The rows of a group lie close to one hidden flat surface of 9 dimensions, which passes through zero. Surfaces can cross.
Some rows, each with its group after it:
[  6   0  16  10   0   0  -8  -1  -4   2  -2   6  10 -12 -10  11]
Sov
[ 16 -11 -28   3 -29  18  14   0   3 -11  14  -5  12 -13   2  -9]
Seper
[  4  -8  17   0   3  14  10   2  14  -4 -17 -27  21  -5  -8  -6]
mavo
[ -9  17 -27  -7  -3   2  -6  -2 -18 -14  -2   1   7  -8   0   8]
mavo
[-14  16 -16  -4  -2   6  -8  -9  -5  33  14 -14 -10  23  31   7]
Sov
[-20  17 -21  -5  29   8 -11  -3 -11  -1 -18 -26  -7   2   8  -3]
mavo
[ 16 -20  16  -1 -13  16   6  11 -17  16   3 -15 -17   7 -16  14]
nazup
[ -9  16 -17 -18  -5  12 -16  -6  -3  17  -3   9 -28   3  18  -7]
Sov
[  9   3  -3   5   3  10  -6   0  12  25 -11  -7   2  -8  25  -4]
Sov
[  3  21  -9 -21  10  -4 -13 -19   6   8  -7 -20 -17  11  21 -26]
mavo
[ -1   9  -8  13  -4  13 -22  -7 -14   0   3   4  19 -27  -2   2]
Sov
[  2  -4  19   0  10 -16  12   6   3 -10  -7  -2  11   4 -12   7]
Seper
[ 12  11   9  -5  -2  -3  -1  -3   1  -6 -12 -20  17   1  -6  12]
Sov
[ -7  17 -15   9  -7   3 -20 -11 -12 -12   4   6  11 -16 -10   8]
Sov
[ -3  22  -8 -17   8  -8 -15  -6   0  -4 -13   7   3 -11  12 -12]
nazup
[  9 -14  16  12 -16   9  -2   1  35   0 -14  21 -16  -4 -10  -2]
mavo
[ -9 -32  28  13   9   8  21  14 -15   4  16 -16  31  -6 -15  -3]
Seper
[ 12  14  16 -13  -2 -13  -7  -1   3   1 -10   6  -4   7  -5  14]
Seper
[ 10 -12 -24   4   7   1   4   2 -29  -9  17  -6   0 -13  -1  -9]
Seper
[ 14  -6 -25  15  -4  -4  -1  15 -13  11   5  38 -13 -19  13  20]
nazup
[  0  -2  -1 -25  -2  -2  16   7  -6 -19 -14  -8  -8  11 -17   5]
nazup
[  7 -14   5  17   9  -9   2   3  -3  16  13   9  -5   5  12   6]
Seper
[  6  -2 -11  -1   8 -11  11  -5   3 -14   6 -18  -5   8   2 -14]
mavo
[-14   4 -11  16   9  -7   6   8  11  -8 -12  12  -1   6   0  25]
Sov
[ 11  12  -3  -6  18  -4 -11  -3   4  -8 -28  -9  -2 -15  -2  -7]
mavo
[ -6  -9  14   1   4   0   1  11 -21  22  16   6  -1   5   4   7]
mavo
[ -4   5  -3 -11 -31  16   4   4 -11   4  11  -2  10   4  -6  21]
Seper
[ -4  -4   8   7  13  -6  -9   6 -18   3   1   4   2  -7  -5   5]
Seper
[ -8  -1   3  -2   0  13 -11   3   4  18  -9   3 -22   9   2   5]
nazup
[ -4   3 -10  -5   2  -7   7   1 -11  -7   7   0   3   4   2   2]
nazup
[ -1  -9 -10  -1  15  -5  13   1  -3 -19   1 -13  -2   1  -3 -18]
Seper
[ 10   4 -23   1  -9   0   6  -8   9 -17   2 -12  -8   5   4  -7]
nazup
[ 13   5 -14  12  -3  -1  -9  -8   7  -2  -1   4   1 -15  10  -6]
nazup
[ -9   5  19  -5   9  -4  -7  -7  -7   7   8 -15  19   2   0 -11]
Seper
[  9  27 -15  -6   6 -27  -4  -9 -18 -17   2  -1  17  -3   1  12]
mavo
[  6 -20  24   6   9  -2   9   8   0   8  -1   2  17 -11  -1  -8]
nazup
[-10  10  -9  11   0  -5  -1  -8  16 -22   0  -6  12   3  -9   2]
Sov
[-11  12 -22   6   1   7  -5  -2   3  -6  -7  -1   3  -2   9   4]
Sov
[ 13   1  16  -6 -50  17  13  -4   4   8  14 -13  42  -5  -3  14]
Seper
[ 21   7  -1  -9   3   4 -14  -9 -10  10 -12 -14   5 -20   6 -15]
nazup
[-14   8  -7  -1   7   3  -5   5 -23   0   4   0   6  -2  -2  13]
nazup
[-17 -24  24  12  14   9   3  13  14   1 -12  15 -12  -2 -18 -10]
Sov
[-15 -20 -22   4  -5  14  24   6  10 -17  10 -19   0  10  -6 -10]
mavo
[ -4   4  -1 -14  19  -9   2   0  -8   7   2  -5  -6   4  16 -12]
mavo

New rows, each followed by its group:
[-22  -5 -17  -2   3   8  11   5   4 -14   1   5 -14   9  -3  -7]
Sov
[  6   3  16 -20  -5   9 -15   2 -17  -3 -16   3  -7 -13 -19  -4]
Sov
[-12 -18  -9  -2   4  23  12  14  -4   7  -2  -9   3  -3   5 -11]
Sov
[  0  -7 -10  11   7  10   1   6  -7  -3  -1  -6   1  -6  -4   9]
nazup
[ 17  10   6 -12  -3 -10   5  -2   8  -7 -15  -6   3   4  -5   8]
Sov
[  3  -5  -7 -12  -4   7 -11   3 -12  -3   2  21 -20 -10  -3 -18]
Sov
[  9   5  -1 -28  -2  -1  -1   5 -32 -16  -7  -8 -10   0 -23   2]
Seper
[  2 -18  10   1   3   9   4   8  -4  -9  -2   8   2 -12 -12 -16]
Sov
[-14  30 -30  11  34 -23 -21 -14  10 -27 -19  17  -1 -14   6  -7]
Seper
[  4  13  -1  -9  -6  -7 -11 -16  11 -12   6   2  -9   5   2 -20]
Sov
[ 12  -6  33  -9   3   3   0  -2   8  25  -4 -17  -1   7   4  -5]
Sov
[-15  -3  14   9   0   5   6  -1   8 -19  -3 -12   8  11 -25  15]
nazup
[  0  -1 -15   5  -1 -10   8 -10   3  -8  18  -9 -14  16   6  -9]
mavo
[ 22   4  15  -3  -7 -10 -17 -10  16   7  -5  16 -23  -3   4 -12]
mavo
[ 18   3 -10 -21   3  17  -8  20 -15  16 -36   8  -4 -26   8  15]
Sov
[ -1   2   0  -3   0   4   4  -1  -4   9   3 -12   2   6   6   8]
Sov
[ -7   8   1   0   3  -1   9  -4  13 -21 -18 -20  13   6 -17   9]
Sov
[-13   9  11 -11   6   7 -13   8  -7  22 -17   0 -12   9   1  27]
Sov
[-20  23  12   2   2  11 -24 -11  17   9 -20 -10  -3   9  -1  12]
Sov
[ 26 -26  14  -1   3 -29  23  17 -10  10  19  18 -12  14   8   1]
Sov
[  1  -3   2 -14  -2   7 -15   5 -20  12   0  24 -26  -5  -2  -1]
Sov
[ 10   6  -3  -3  -9   1 -15 -19   0  10  15  -3  -2  -7  14 -26]
Sov
[-12  26 -13   8  -8  -3 -11 -18  -9  -1  15 -18  18   8   6  14]
Sov
[ 13  -9  14  -2  -2  15 -13  11 -31  30   1   2  -7 -13   0  16]
nazup
[10 -1 16  2  9  0 -9 -4 -3 12 -7 -8 -3 -5 -2  2]
mavo
[ 12   4   7   9  -3 -10  -2 -18  30  -1   1  -4   7   0   8 -17]
Sov
[  1 -16   2  12 -11  15   4   3 -13  17  17 -18  -9  12  -5  11]
nazup
[ 28   1 -12 -12 -19  -3   8   2  10 -14 -10   8 -13  -1  -6   2]
Seper
[ -3 -23  15  -6  -1  18   3   7  -8  -6   0   3  -6 -13 -18 -22]
Sov
[ -3   5  11  10   2  -6 -16  -6   0  12   5  15  -6   0  -1   9]
Sov
[ -7 -22 -17   5   8   4  21  21 -18  -7  10   9  -1  -2   0   2]
Sov
[ 10 -17  -7  19  10  -6   3  10   8  18   1  29   0 -20  22 -10]
nazup
[ -5   5  25   6  -3   8 -22 -20  12 -17 -10  -4  10 -12 -27 -12]
Sov
[  1 -25  -6 -19  -6   8  36  13   7 -15   8  -5  12   2   3 -28]
mavo
[  5   4   6   4   1  -3  -8   9 -19  16  -3   6   4  -4   5  23]
Sov
[-11  -3 -12  -6  -7  16  -5  -2 -19   4  10  -5  -3  -6   2 -13]
Sov
[-15   8   1   8   6   3 -10 -11  20  -3  -4  -7   6   2   4  -8]
nazup
[  5  -4  18   3  -4 -17   2   0 -12  10  23  19  23  -9   6  -4]
nazup
[ 14  13   5   0  29 -24 -15  -6 -18   7  -5   3 -12  -5   4   2]
mavo
[ 20   6 -24  -4  -2 -11   6 -11  15 -31  -6 -11  -2  -5  -4 -13]
mavo
[ 13  22  -5 -20 -10  -6  -7 -10   0  -5  -7 -10  -2   4   1  -1]
Sov
[  0 -17  -7 -13   2  -4  23  17  -9 -23  -1  13 -16   6 -12  -7]
Sov
[  7  -1 -11   3 -22   4  10  -1  14 -16   1   7   7  -5  -6   2]
mavo
[  4   0 -14   9 -13   1   7   4  23 -12  -9  11   0  -4   4   4]
Seper
[-33   4 -25   2   9  -3   4   6   7 -12   5  19 -26  21   4   5]
Sov
[  6   4 -11   0  11  -6   3   4  -5 -19 -17  11  11 -19  -5   2]
nazup
[-11  -1  -9  12   7   6 -10  -7  17  -2   1  16 -11  -9   7 -18]
Sov
[ -6 -14  -3  11   9 -11  18  12  -4  14  16  10  -7  15  10  14]
Sov
[ 14  -5  -4   3  -1  -8 -12   0   5  -5  -2  32 -15 -22   0 -13]
Sov
[-18   7 -10  23  -1   3   0 -10  13 -11   4 -20   9  16  -5  19]
mavo
[ -9  -1   7  31  10  14 -18   3   7  21 -15   0  21 -21   5  21]
Sov
[-22 -15   7  16   6  22  -5   4 -13   5  14  -4  12 -10 -11  -3]
Sov
[-10  -8  -2   6   5  -8   8  14 -10  -2   7  15 -10  10  -4  16]
Sov
[  5  -7   2  19   3 -14  11  -6  12 -15   7   3  15  -2  -5  -1]
Sov
[ -4  -2  13  15 -20 -11   8   0   6 -11  20  18   6  12 -18  19]
nazup
